The rows are grouped in 4 ways, from coarse to fine. Each group lies inside one group of the grouping before and may be the whole of it. The rows also spread widely along 17 directions, which tell nothing about the answers.
Some rows, each with its group in each grouping after it:
[ -5  13   8   1  -5   7 -15   0  -4 -16   3  18  -3   5   2   4   8 -12
   7  22  -6  -2 -17   2   8   5  -1  -7  -7  -3  -3 -16  -7  -8   8  -3
  19]
Q638 neb Q407 Kimok
[ 14   6  -8  -5  14  10 -11  11 -12   0   9  -5   1 -14   2   4   6   1
   1  -7  -2  12  -2 -10  -2  11 -18 -24  11   8  27 -15 -12   7   7 -18
  -5]
Q339 lomu Q927 von
[  1   1   4  -4  -7  18  -2   5  -3  -1  -6   1  -5   7  -3   9  -5  -9
   3  10 -23 -23 -22 -11   6  -3   5 -19   1   7   8   2   7   1   2   0
   9]
Q339 lomu Q309 Diras
[ -3   1   7   0 -11 -10 -17  28  -2  -6  -2   7  -1  -1   7   0   3  -5
   3  -2  -1  -6 -12  22  13   2  -4 -13  -4  15 -15 -21  13  -1  15   0
  17]
Q638 neb Q792 damil
[ -2  -8  17  -3  -6  16  12  -7   6  -8   7  10   2   8   9  -4  -3   2
   1   2   9 -20   8   2 -14  16  -3   9  -9  -2  -3   2  13  -3 -11  19
   9]
Q339 tekar Q234 kebu
[  4  -6  -6  -1   4   1  -4  10  -2  -2  -4   8   1   1   2  -7 -10  -4
   4  -8  -7   2  -7   8   7  -1  -5  -2   6   9  -2   1   3   2  -1  -1
   4]
Q339 lomu Q309 Rizi
[ -2  -4   3  -1 -11   0  15   1  -7  -8  -3   7  -3  -5   4   9  -6  -2
  -8   0  -1  14  11   5   1   5  -7   8   7  10  -1   1  14 -16  -3  13
  -7]
Q397 Kenuf Q949 Pugu
[ 12   3   0   2  -9   1  -5  -1  12   4  12   6 -10  -1   2   0  -5  -2
   6  -5  -6   4  14 -10  -2  -5  16   4  -5  -1 -14  -1   8   3  -5  -3
 -12]
Q397 paton Q105 fifu
[ 11   8  -9   2   8  13  -5   4  -3  -4  -5   4  -2 -18 -12   4   6 -10
   4  -1 -13   7 -12  -6   0  12 -14  -7  18   8   9  -5   6   7   4  13
   5]
Q638 kosa Q545 ritar
[  3  -3  -4  -3  -2   5  -3  23   3  -4  -3  10  -9  -2  10  -1 -11  -8
   2   6  -1  17   7  -7   3   8 -10  -3  10  10   8   1  20  -1   1 -11
 -22]
Q638 neb Q748 fup
[ 12   3   4   3  -2  -2  -5  -3   2 -11  -3  10  15  -1 -17   4   5   3
   8  -7   4  -5   0   5  -9 -16   7  17  -1   1   8  14   4   6  16   6
   4]
Q397 paton Q105 Gemon
[ -3   1   6   1  -5   0  -1  -8 -13  -9 -11  11   5 -11  -8   3   7  -8
   3  -1   0   7  -5  10  -3   0 -11   2   7   7  15  11  -7 -11   7  13
   4]
Q638 fot Q503 ded
[ -4   2   0  -2   6   6  -9  12  -3 -10  -2   9  10   7   4  -4  -6 -10
   4   3  10  -6 -15   7  -3   1  -8  -3  -2  -4   7   3  -7  -5  12  -7
  -2]
Q397 Kenuf Q949 lipoz
[ -1   3  -9  -7  -3  20  -2  25 -20  -7 -10  15  11   6  -8   5   1  -5
 -10  -7   5 -10 -15   4 -15   2 -16  -8   5   5   5  11  19   4  11   7
  -9]
Q339 lomu Q98 Sud
[  2   6   0   1 -14   3  -2   8  -5   3   6  14  -2  -1   9   1   1   2
  -2  -2   5  -5   4  -2  -7   5  -7  -9  -6   1 -12 -11   7  -4  -3   5
  -6]
Q397 Kenuf Q949 Pugu
[ -5  -9   5  -2 -13  -1   4   6  -4  10  -4 -12   0  -8   7   9  -4   1
  -5 -12  -4  -4   3   2   0   5 -10 -19   9  18  11   2   5 -10  -6   5
  -6]
Q638 neb Q748 fup
[ -3  -3   1  -1  11   7  -2  -9   9 -22   7  -1   2  18   0  -3  -2  -3
   1  -1   2  -7  -5   5  -1  10   4  14  -5  -4  -3   6  -1   0  -5 -10
   9]
Q638 neb Q792 damil
[ -9   3  -8  -3   9   5  -7  -4 -10  -3   2  -1   2  12  -2  -7   9  -5
  -1 -15  -2   6 -17  15  11   6  -3  -9   4  10  -3   1  -9  -7 -11  -4
  18]
Q638 fot Q503 ded
[  6   8  -4   1   6  -1  -8  -8  -7  -2   8  13   8 -11  -1   4  -5 -10
  12   5  -9  15 -12   5   9 -13  -3  -4   5   0   0  -9 -19 -13   8   7
  12]
Q339 lomu Q98 Sud
[  2   6  -5   0  14   7  -9  16   9   8   2  -9   2   2   5  -2  -9 -13
   5  -1   8   5 -13  -2   7   8  -8 -15  11   3   3  -7   1  -5   1   0
  -5]
Q397 Kenuf Q949 Pugu
[-13   8 -12   3   4  -5  -1  -4  -9 -17  -6  10  13  11 -11  11   6   2
   5   7   6 -14 -25  -4  -1   9 -17   2  -5   2  -3   1  14  -8  -3   9
   0]
Q638 neb Q748 fup
[  4  -2  -2  -7   4   9   8  12  -4  -1   5   8  -3  -4   3   4  -1  -6
   5  -2 -10  11  -8   2  12   6  -7  -8   6  18   0 -12  18  -5  -4  11
  14]
Q638 fot Q503 ded
[  4  -3   3  -1   3  19   2   1   9  -3   4   0 -10   0   7  -7 -11 -15
  -5  -1 -12  17   3  11   7   9   6   4  14   6  -6   2  -4  -5  -6   8
  10]
Q397 paton Q105 fifu
[ -2   5  -2  -1  -1   0   3  -3  -7 -19   7   4   4   7   4  11  -4   2
  -8   5  -5  16   1   6   5  -4   2   8   2   3   0  -1  -5 -15   3  -6
   2]
Q397 paton Q105 fifu
[  1  -4  -9  -7   4   2   1  -7 -13  -9  17  30  13  -2   6  -9 -10  -6
  10 -13   7  20   4  14  -5 -14  -2  14 -10  -6 -10   5  -9 -12   2   1
  -2]
Q638 kosa Q545 ritar
[ -2 -11  10  -3  -1  -6  -8  -1 -10 -18   1   0   2 -20   0   7  -1 -12
  10  -1  -6  -3  -9  13   2   2  -3  -7  -7   6  17  -9 -12  -5  23  -7
   9]
Q638 neb Q748 fup
[  2   5  -1  -6  -2   5   2   4 -14 -14   0  22 -13   6  -3  -1   9  -4
   3   6  -4  30   8  -5   9   4  -2   6   6  11   8  -1  19  -5  -3  -8
  -5]
Q339 tekar Q234 kebu
[12  7  9  1  0  6 -8 13 10 -2  5  3  2  3 -5  1  6 -4  6  0  6 -1  1  3
  3 -2  8  2  2  6 -2 -8 13  5 12  5 15]
Q397 Kenuf Q949 Pugu
[ -3  -2   2  -5  -4  13   6 -11   2   9   5   0 -15  -6  -1   2  10 -11
   5  -5  -1   1   2 -13  -1  21  -2 -10  -1   7   4  -6  12  -3 -19  11
  -3]
Q638 neb Q407 Kimok
[ 11   5   6  -4   5  12  -8  17   9   3  15   3  11   2   7   7 -11  -5
  12   6  -5 -15 -16   0   4 -12   4 -14  -6   3  -5 -15   5  -1  12   5
  19]
Q638 fot Q503 ded
[  0  -1   6  -4 -11   8  -2   7 -13  -5  -3   6  -3   0   0   4   6  -1
  -4  -3  -3  -3   2   1  -5   2  -4  -9   1   8   9   2   9  -1   3  -2
  -3]
Q339 tekar Q234 kebu
[ 15   9  -5   2   4   0 -11  -2   7   6  20  -9   8  -8  -4  12   5   4
   6 -10   1  -1   3  -8  -5  -5   4  -8  -2   0  -2 -13  -1   5   4  -3
   1]
Q638 neb Q407 Kimok
[ -7  -5  -2  -1  -5  -7  -4   9  -7  -5   0 -11  -7   1   5   5  -1  -4
  -9 -11  -2   8   4  10   8   6   3  -8   3  10  -9  -4  10 -11   0  -6
  -9]
Q339 tekar Q234 kebu
[ -2   5  -4  -2   7   1 -10  15   7 -13   3   7   0  12  -1   0   1  -9
   3   4  15  12   0   2   3   8   0   8  -1  -1  -5  -2  17  -2   6  -9
 -11]
Q638 neb Q407 Kimok
[  1   2  -4   1  -2   6 -11  -8  -8  -2   3   6   3   3  -6  -6   8   0
  -3 -17   5  -9   1   3 -14   4   1  -2  -4  -6  -3   9 -10   6  -2  -6
  -5]
Q339 lomu Q309 Diras
[  3  -4   4   0  -3  17   5  -2  11 -11  -9  17   2   9 -11  -6  -2  -9
   3   2   2  -4  -1   3  -8   4   0  22   6   2   1  22  20   5  -3  18
   4]
Q638 neb Q407 Kimok
[ -5   1   2  -1   9  -4 -14   2  -1  -2  -5  14 -12   3   4 -17   5 -13
  16   3   4  15  -6   4  16  15  -7  -6   3   6   5  -9  -5  -3  -5  -8
   4]
Q339 lomu Q309 Diras

New rows. What belongs after each?
[ -6   2  -8  -6   3   9   3  11 -13  -4   2  12  -5   4   5  -4   4  -8
  -2  -4   7  11  -6   2   3  17 -14  -8   1   8  -2  -9  11  -7  -7   1
  -3]
Q397 Kenuf Q949 Pugu
[ -2  -8  -7  -4   8  -5  11  -2   1 -16   6 -10   0   2  -6  17  -6  -2
   7  -3 -11  -2  -7  -8  12   1   7   7  -5  10   0  -3  24  -8  -2  -2
  -1]
Q638 kosa Q545 ritar
[ 13   8   1  -2   0  -1   2  -1   1   6  15   9   8   1   1   8   8  13
  14  -3  -1  -1  -2 -10   4  -5  -7  -8  -3  14   5 -16  12   2  -9   5
  14]
Q638 neb Q792 damil
[  2   3  -4  -3 -16   2  -3   9 -18  -7  -3  24   7  -2  -5   4   1  -2
  -3  -8  -3   6   0  11  -8 -16  -1   4  -3   5  -6  11  10  -6  11   5
  -6]
Q638 fot Q503 ded
[  4   9   0  -3   7  16   0   5   6  -6   6   5  10  15   1   7 -14  -7
   1  11   1   8  -3  -5  -1 -11   3   7   8  -4   0  10   8 -11   3   6
  -4]
Q339 tekar Q234 kebu
[  5   4   7  -5  -5   1  -5   8   3  16   6  -5 -15 -10  -5   3  17 -11
   8 -10  19  10  17 -17  -4  13   4 -13  -2   7  11  -9  21   1   0   0
 -25]
Q397 Kenuf Q949 Pugu
[  0  -5   1  -1 -12  15   3   5   6  -7   2  -3  -3  10   3   7 -15  -5
 -13  -4 -10   0   8   3  -6  -7  12   7   5   1  -9  19  12  -7  -1  -2
  -9]
Q638 neb Q748 fup
[-12  -4  -4  -1   9  -1 -11  21   1  -9  -3 -11  -3   9  10   1 -10 -13
  -7  -1  10   5  -5  10   7  15  -5  -7   5   2  -4  -2   4 -11   6 -13
 -16]
Q339 lomu Q98 Sud
[ -2   5   2   3 -16  -1  -1  -4  -8   9  -7   1  10  -2  -3  10   5   7
  -1  -7   1 -10  -3  -4  -8  -6 -12 -13   6  11  13  11   1  -8  -5   9
  -7]
Q638 neb Q748 fup
[  1   4  -5   4  -5   1 -10   3   2  -6  -5   1  -8 -10  -2  12 -10 -15
   5  11 -14  -3  -8 -13  -1  -2   0  -7   2  -4   2   7   2  -6   9  -5
 -24]
Q638 fot Q503 ded
[ 10  15   5   0  -1  10  -4  -5   4  -2  10  25   7  -3  -3   4   4  -4
  15  13   8   7   0 -11  -8  -4  -8   4  -1  -4   6  -3   3  -3   3  13
  -1]
Q638 neb Q792 damil
[  4  12  10   3  -9  20  -4 -11  12   3  -5   8 -14  10 -14  -3  12 -13
   2   6  -2   4   7 -11  -4   5  13   9  10  -2  -4  16  16   1  -9  18
  -1]
Q339 tekar Q234 kebu
[  7  -1  12   0  -8  -1 -12   2  11  -1   6  -9 -13  -9  -6   6  10  -9
   7  -7   1  -5  10  -6  -3   5  13  -6  -6   3   4  -5  10   7   8  -7
  -8]
Q638 neb Q792 damil
[  0   7   6   1 -11   2  -3  -9   2  -9  -4  37  -9   6  -3  -8   0 -11
  18  17  -6   5  -5  -5   5  -5   6  14  -7  -2  -8   5   8  -5  -4  10
   1]
Q397 paton Q105 fifu
[  4   5   0   3   1  -7  -7   3  -2 -10  -5  18   1   3 -13  -3  11  -3
   8  -3   5  10  -1   8   5  -1   0  14   3   7  -7  -1  15   2   5   7
   8]
Q339 lomu Q98 Sud
[ 13   6  -8   6   9  -5   2  -6  -1  -9   9   1  17  -7  -7  12   1  12
   7  -3   0 -10  -7  -7  -5  -1 -11   3  -1   3   5 -10   1   3   4   6
   9]
Q397 Kenuf Q949 Pugu
[  6 -12  16  -7  14   9  -1   6  12 -12  14 -20   0  -6   3   5  -6 -12
  -1  -7  10   9  14   8   1   9  11   5   3   2  15  -3   0  -5  16  -5
   3]
Q339 lomu Q927 von
[ -8 -14  10  -4  -5  -7   1   9   6  -1   5   1   4   3  12   2 -21 -12
   8  -2  -1  -9  -5  15  11 -11  12   0 -10   3 -16  -2   7 -18   7   6
   4]
Q339 lomu Q98 Sud
[  8  -1  -3   4   2  19   2   8   4 -20   2  14   6   7  15  -4 -23   4
 -10   9 -12  -5  -3   7  -9   7 -13  11   7  -4  -4   5  -8   4  -1  -1
   7]
Q397 paton Q105 fifu
[  7  -5  -8  -2   5  13 -18  13   0  -8   3  -8 -15  -9  -3  -4   2 -13
  -5 -15  -9   4  -1   1  -5  16   3 -12   5   3   6  -1  -1  17   9 -25
  -9]
Q638 neb Q748 fup
[  0   6   7   0  -2  16 -14  17  20   0   5   6  -3  17  -1  -3  -2 -14
   5   5  15 -12  -2  -3  -7   5  12   3  -6  -8 -16   7  23   4   5   3
  -8]
Q638 neb Q748 fup
[ 15   2  -2  -4   5   7  -7   2   1  12  14  -4  13  -2  -9   2   9   6
   9 -24   6  -5  -1  -1  -8 -10   3  -9   1   9   9   0   3  10   2  -1
  10]
Q638 neb Q748 fup
[-14   2 -16   1   5   4  -4  -4  -8 -10   1 -13   6  12  -4   6  -4  -9
 -15 -13   7  -2 -11   8  -5   7   1  -1   0  -7 -11  13  -6 -13  -2  -7
 -14]
Q397 Kenuf Q949 Pugu
[ -6   0   4  -3 -10   8  -1  10   7  -3  -1   8 -13  12  11  -1  -7  -9
   1  10  -9   2  -3  -1  12   7   2  -5   2   9  -8  -4  15  -7 -10  -2
   1]
Q638 neb Q407 Kimok
[  2   6  -8   4   0   1  -5   7  -6   2  -9   8   8   8  -5  -8   3   4
  -3 -12  -6   4 -11  16   7  -2 -10  -3  16  15  -9   3   6   1  -7  12
  17]
Q339 tekar Q234 kebu
[  0  15  13   0  -7   3 -13   8   0  -1  -4  10  -5   2  -4   5  11 -13
  10  16  -6   9 -12   2  16  -6   5 -11   6  10   3  -9   5 -11  10   8
  17]
Q638 fot Q503 ded
[  7   8  -1  -2  14   6  -3   6  11   1  15  -6  21   7  -5  14  -1   3
  12   1   9 -15 -15  -8   0  -5  -2  -6  -4   3   3  -9  13  -1   5   8
  12]
Q638 neb Q748 fup
[ -1   1  22   1  -6   2  -6  -5  -1 -16 -11  24  -2  11   0 -11   5  -5
  14  18  -6  -2  -5   9  10  -4   1   8   2   7  12   4  -3  -4   5   1
  23]
Q339 tekar Q234 kebu
[12  0  7  2 -8 12 -6 13 16  3 10 10 -8 -1 12 -4 -6 -2  0  1  2  6 19 -5
 -8  7  0  1  4  1 -7 -4 13  6 -4 -1 -7]
Q638 neb Q748 fup
[ -1   7  -7  -4 -10  13  -2  13  -5   8  -5  14   1   9  -6   1   3  -9
  -1  -6  -2   4 -10   1   1  -5  -2  -8   6  11  -7   7  22  -2  -4  12
  -2]
Q638 neb Q407 Kimok
[ -3   1   4   0   5 -11 -13   4   0  -1  -1  -4   2   8  -4  -3  12   4
  14  -6   8 -12  -9   1   8   6   0 -10  -6  10   4 -10   9   3  -1  -8
   7]
Q339 tekar Q234 kebu
[  5   5   2   5  -2  -1  -4  -7  12  -3  -5  -2 -10  -1 -11   6  -3 -13
   1   4  -4  22  12  -7   7  -1  13  14  14   0  -1  13  10  -8   1   6
 -16]
Q339 lomu Q309 Diras
[ -4  -5   2  -2  12   5  -3  -5   6 -10   1  -5   4  11  -2  -3  -1  -4
   8  -1   2  -4 -10   2   5   8  -1   2   2   6  13   6   1  -2  -5  -8
   9]
Q638 neb Q748 fup
[ -9   8  -1   5  -1   4 -15  11   7 -11 -12   8 -11   7  -3  -2  -3 -20
   2  13  -5   1 -16   4  10  10   0   0   5   0 -13   4  11  -6   3   3
  -4]
Q638 fot Q503 ded
[ -2  -8   1   0   1   3   4   4   5   0   0  -1  -2   0  11  -4 -14  -5
   1  -5  -7   0  -2   8   6   6  -5  -3   7   9  -3   4   2  -9 -10   4
   2]
Q638 fot Q503 ded
[  0   1  -1  -4   5  16   0  16  -6  -8   0   7   1   3   3  -5   6  -2
  -8  -6  16   0   0   4 -11  24 -18  -3   4   5   8  -3  11   5   1   2
  -2]
Q397 Kenuf Q949 Pugu
[  4   5  -4   7  13  -7 -13  -2  16 -20   6   0   0   1  -2   4  -5  -7
  11  13   1   1  -6  -5   5  10   0  12  -2  -7  -4  -8   0   1   6 -10
  -3]
Q638 neb Q407 Kimok
[  2   4  -8   4   3   0  -3  12  -6 -15  -4  11   3  -4   3   4  -5   2
  -3   6   1  -1  -4  -2  -4  17 -21  -1   4   0  -2  -7   8   1   4   2
 -10]
Q339 lomu Q309 Diras
[  0   0   4   2  -3   2  -8  13  -5 -16  -8   0   2   2   0   1   1   0
  -8   0  -1  -2  -1  12  -1   8  -7   0   8   7   2   0   6   1  11  -3
   4]
Q339 tekar Q234 kebu
[ 8 -3  6  2  0  1 -2 -6 16  2  0  0 -5 -3 -6 -3  1 -6 14 -4 -1 -3  3 -6
  1  4  2  5  4  7  7  5 11  6 -6  6  0]
Q638 neb Q792 damil
[  2  12 -11  -1  -4   3 -14   7 -10  -5   7  19   5   2   2   2  -1  -6
   1  -1   1  11  -7   5  -4  -9  -5  -4  -2  -4 -10  -2  -5  -5   7  -7
  -9]
Q638 neb Q792 damil
[  3  -6 -11   0   6  -5   5   0  -2 -12  12  -5  15  -3   2  13 -10   9
   2 -11  -7 -18  -9   3  -2  -1  -5   1  -8   3 -12  -9   7  -2   0   2
   6]
Q638 kosa Q545 ritar
[  9  10  -4   1   0  14 -12   7  -4   2  -5  11  -4  -8  -8  -1   2 -14
   7   4 -13   4 -14  -3   2  -1  -4 -11  12   4   1  -3   4   4   7  10
   5]
Q339 tekar Q234 kebu
[ -3   5   4   1  -5  19  -4  -3   6  -5  -7  -1  -8   5 -13   0   9 -18
  -7  -1  -3   8  -3   6   1  10   7   5  13   4  -4  12  10  -2  -1  16
   8]
Q638 neb Q407 Kimok
[ -6   4   6  -1  -7  -1  -2   5  -9  -5  -3   5  10   0  -2  11   3  -4
   0   2  17  -7  -2  -1 -10  -1  -8  -4  -4   0  11   4   4 -12  12   5
 -13]
Q397 Kenuf Q949 Pugu
[  2  16  -1  -2   6  13  -4   2  -3 -14  12   5  18  18  -7  12   8   3
  -3   2   6  -3  -9   3  -3  -8   5   4  -3  -2  -6  -1   7  -6   6   3
  15]
Q638 kosa Q545 ritar
[ -2   1  -1  -1   7  13  -1  12   2 -13  -1   3   6  12   6   1  -6  -1
  -6   6   3   8  -6   7   3  11 -13   1  13   8   6   1   6  -5  -2  -1
   7]
Q638 neb Q748 fup
[  3  -4  -5  -7   7   8   5  17 -10 -17   6   8  -1  -3   7   9 -12  -9
  -7   3  -4  26   4   5   5   3  -6   3   8   7   3  -6  11 -11  10  -6
  -8]
Q339 lomu Q98 Sud
[ -3  -2  10   3  -3  10  -5  10   6 -10  -4   2   7   0   6  -3  -8 -11
 -12  -2  12  15  10  23  -6   7  -7  11  15   1  -1  12  -3 -11   9  11
   1]
Q638 neb Q748 fup
[ -3   4  -3   5   9  -5   9   0   9 -13  -6   3  14  14   5   6 -19   4
   1  14  -2   9  -9   5  13  -2 -11  15  14   8   2   7   4 -18  -7  11
   3]
Q397 paton Q105 fifu
[ -1   7  -9  -2   0  -5  -3 -13 -10  -1   0   4  -4   5 -13   5   9  -4
   7  -5  -3  19   1 -10   6  -8   6   2   5   5   6  10   6  -9  -6  -6
 -15]
Q339 tekar Q234 kebu
[ -5   0  15  -6 -20   7  -3  10  -7  -6 -10   1 -30  -8  -8   9  26 -16
  -4   4  -3  11  11  -8   4  23   4 -11   2  17  13  -8  28   0   3  -2
  -8]
Q638 neb Q407 Kimok
[ -1   3 -13  -7   9  13   4   9 -10 -20   6   9   1  11  -1   8  -4  -4
  -6   1  -7  10  -9   0   3   4  -3   5   1   4  -4   2  16  -6  -1  -7
   0]
Q638 fot Q503 ded
[ 10  17  -5   4   7  13   5   9  10   1   7  -4  20  10   6  18 -20   2
  -7  14   2  11  -3  -8   1 -14  -8   2  20   0   5   6   1 -18   3  11
  -4]
Q397 Kenuf Q949 Pugu
[  2   0   6  -4   6   6  -4  11   7   3  10 -15   3   0   9   8  -6  -6
   3  -1   3  -1  -2  -1   4   3   0 -15   3   5   8  -6   1  -9   4  -4
  -2]
Q638 fot Q503 ded
[  4  -4   6  -1  -5   0 -11  11  -5  -4  -9   6   0  -6 -10  -4   8  -5
   4 -13   7  -7   1   7  -8   4  -1  -2  -1   6   9   6   9  11  14  -1
  -4]
Q339 lomu Q309 Diras
[ 11  -2   2   1  -8   5   0 -11  -6  -1   7  16  -7 -13  -1  -3   6   0
   9  -7 -10  -6   3  -5  -6   4  -1  -4  -7   3   3  -9  -5   7  -4   2
   9]
Q397 Kenuf Q949 Pugu
[  7  -2   0  -3  -8   1  -7  20   4  -6   3   4  -7  -1   2   5  -5  -8
  -1  -3 -10  10   4   6   8  -5   9  -1   2  11  -9  -6  18   1  11  -8
   1]
Q638 neb Q407 Kimok
[  2  -1  -5   2  18  10  -1   6  14 -16   0  -7  -4   6   1   5 -14  -8
   2  13  -5  -6 -10 -11   5  21  -6   3   7  -3   2  -3  11   2  -2  -3
  -6]
Q339 lomu Q309 Diras
[  2  -2  -8   4  -2   6  -9  18   2  -8 -16  15  -9   1  -5 -12  -4 -10
  -4  -5  -6  -3  -8  10   1  18 -10   4  10   6 -17   4  19  12   0   9
  -1]
Q339 lomu Q309 Diras
[ 12   8   1   0   5  13  13  -5  -1  -7   6  16  17  -2   0  10  -6   5
   7  12   1  -1  -4 -10  -6  -2 -16   6   5   3  14  -3   4  -6  -1  18
  10]
Q397 Kenuf Q949 Pugu
[ -7  -1  -5  -1   3  -3 -10  15 -11 -12  -2  12   8  12  11 -12  -7  -4
  -4  -9   5   6 -11  27   8  -1  -8  -2   0   5  -9  -3 -11  -8   6 -12
  11]
Q397 Kenuf Q949 Pugu
[  3  -4   7   0  -8   9  -8  11   3  -5   6  13   4   2  17  -6 -11   0
   0   1  -5 -15  -4  12  -4   2  -6  -8  -6   2  -7  -8  -8   2   1  -4
  14]
Q638 neb Q407 Kimok
[-10 -12   6  -9   7  -2  -4   4   0  -3   9   3   1  -8   7  -4 -10 -23
  12  -8  11   9  -4  15   5   2   5   0 -10  -1  -4  -1   0 -18  10   5
  -4]
Q638 fot Q503 ded
[ -4   5 -11   3  19   3  -1 -12   1  -9   1  -3   0   6  -4  -4   2  -4
   4   1  -3   5 -14  -2   9  19 -12   1  10   3  -2  -4   0  -4 -16   4
   7]
Q339 tekar Q234 kebu
[  4  15   2  -3  -7  16  -6 -11 -11   4   7  24   2  -2  -7  -4  15  -7
   3  -4   7  14   1   0 -10  -3  -1  -1   1  -3   2   5 -10  -4  -2  14
   2]
Q397 paton Q105 fifu
[-15   0   9   4 -16  -8 -12   7   2   0 -18  19   5   3   8  -5 -11 -13
  11  13   2 -15 -18  13   6  -5 -10  -6  -2   2  -5   7  -3 -16   5  12
  -2]
Q638 neb Q407 Kimok
[  3   9  -1   2  -3 -10 -11   3 -17 -22   7   1  -4 -13  -8  18  22   3
   2   2   2  -6  -2  -9  -5  15  -5 -10 -14   1   8 -26   3   5  18 -16
  -3]
Q397 Kenuf Q949 Pugu
[  8  -3   2  -4   4   1  -3  15   3   1  16  -6   2 -17   3   7   0  -7
   3 -14   7   8   7   7  -1   6   0  -7  -3   7  -7 -17  13  -3  10   9
   1]
Q638 fot Q503 ded
[  0  -1 -19  -6   6   4  -9  -7 -13 -15  10  17 -12   5 -10  -8   7 -11
   4 -17  -7  13  -3   1  -1   3  11   9 -11  -3 -14   6   4   6  -4 -20
  -9]
Q638 fot Q503 ded
[  2 -10  10  -4   2   7  -6  11  11  -5   0  -5  -5  -1   0  -5  -5 -16
   3  -9   1   5   2  14   4   2   8   3   6   8   5   6   7   2  10  -2
   4]
Q638 neb Q792 damil
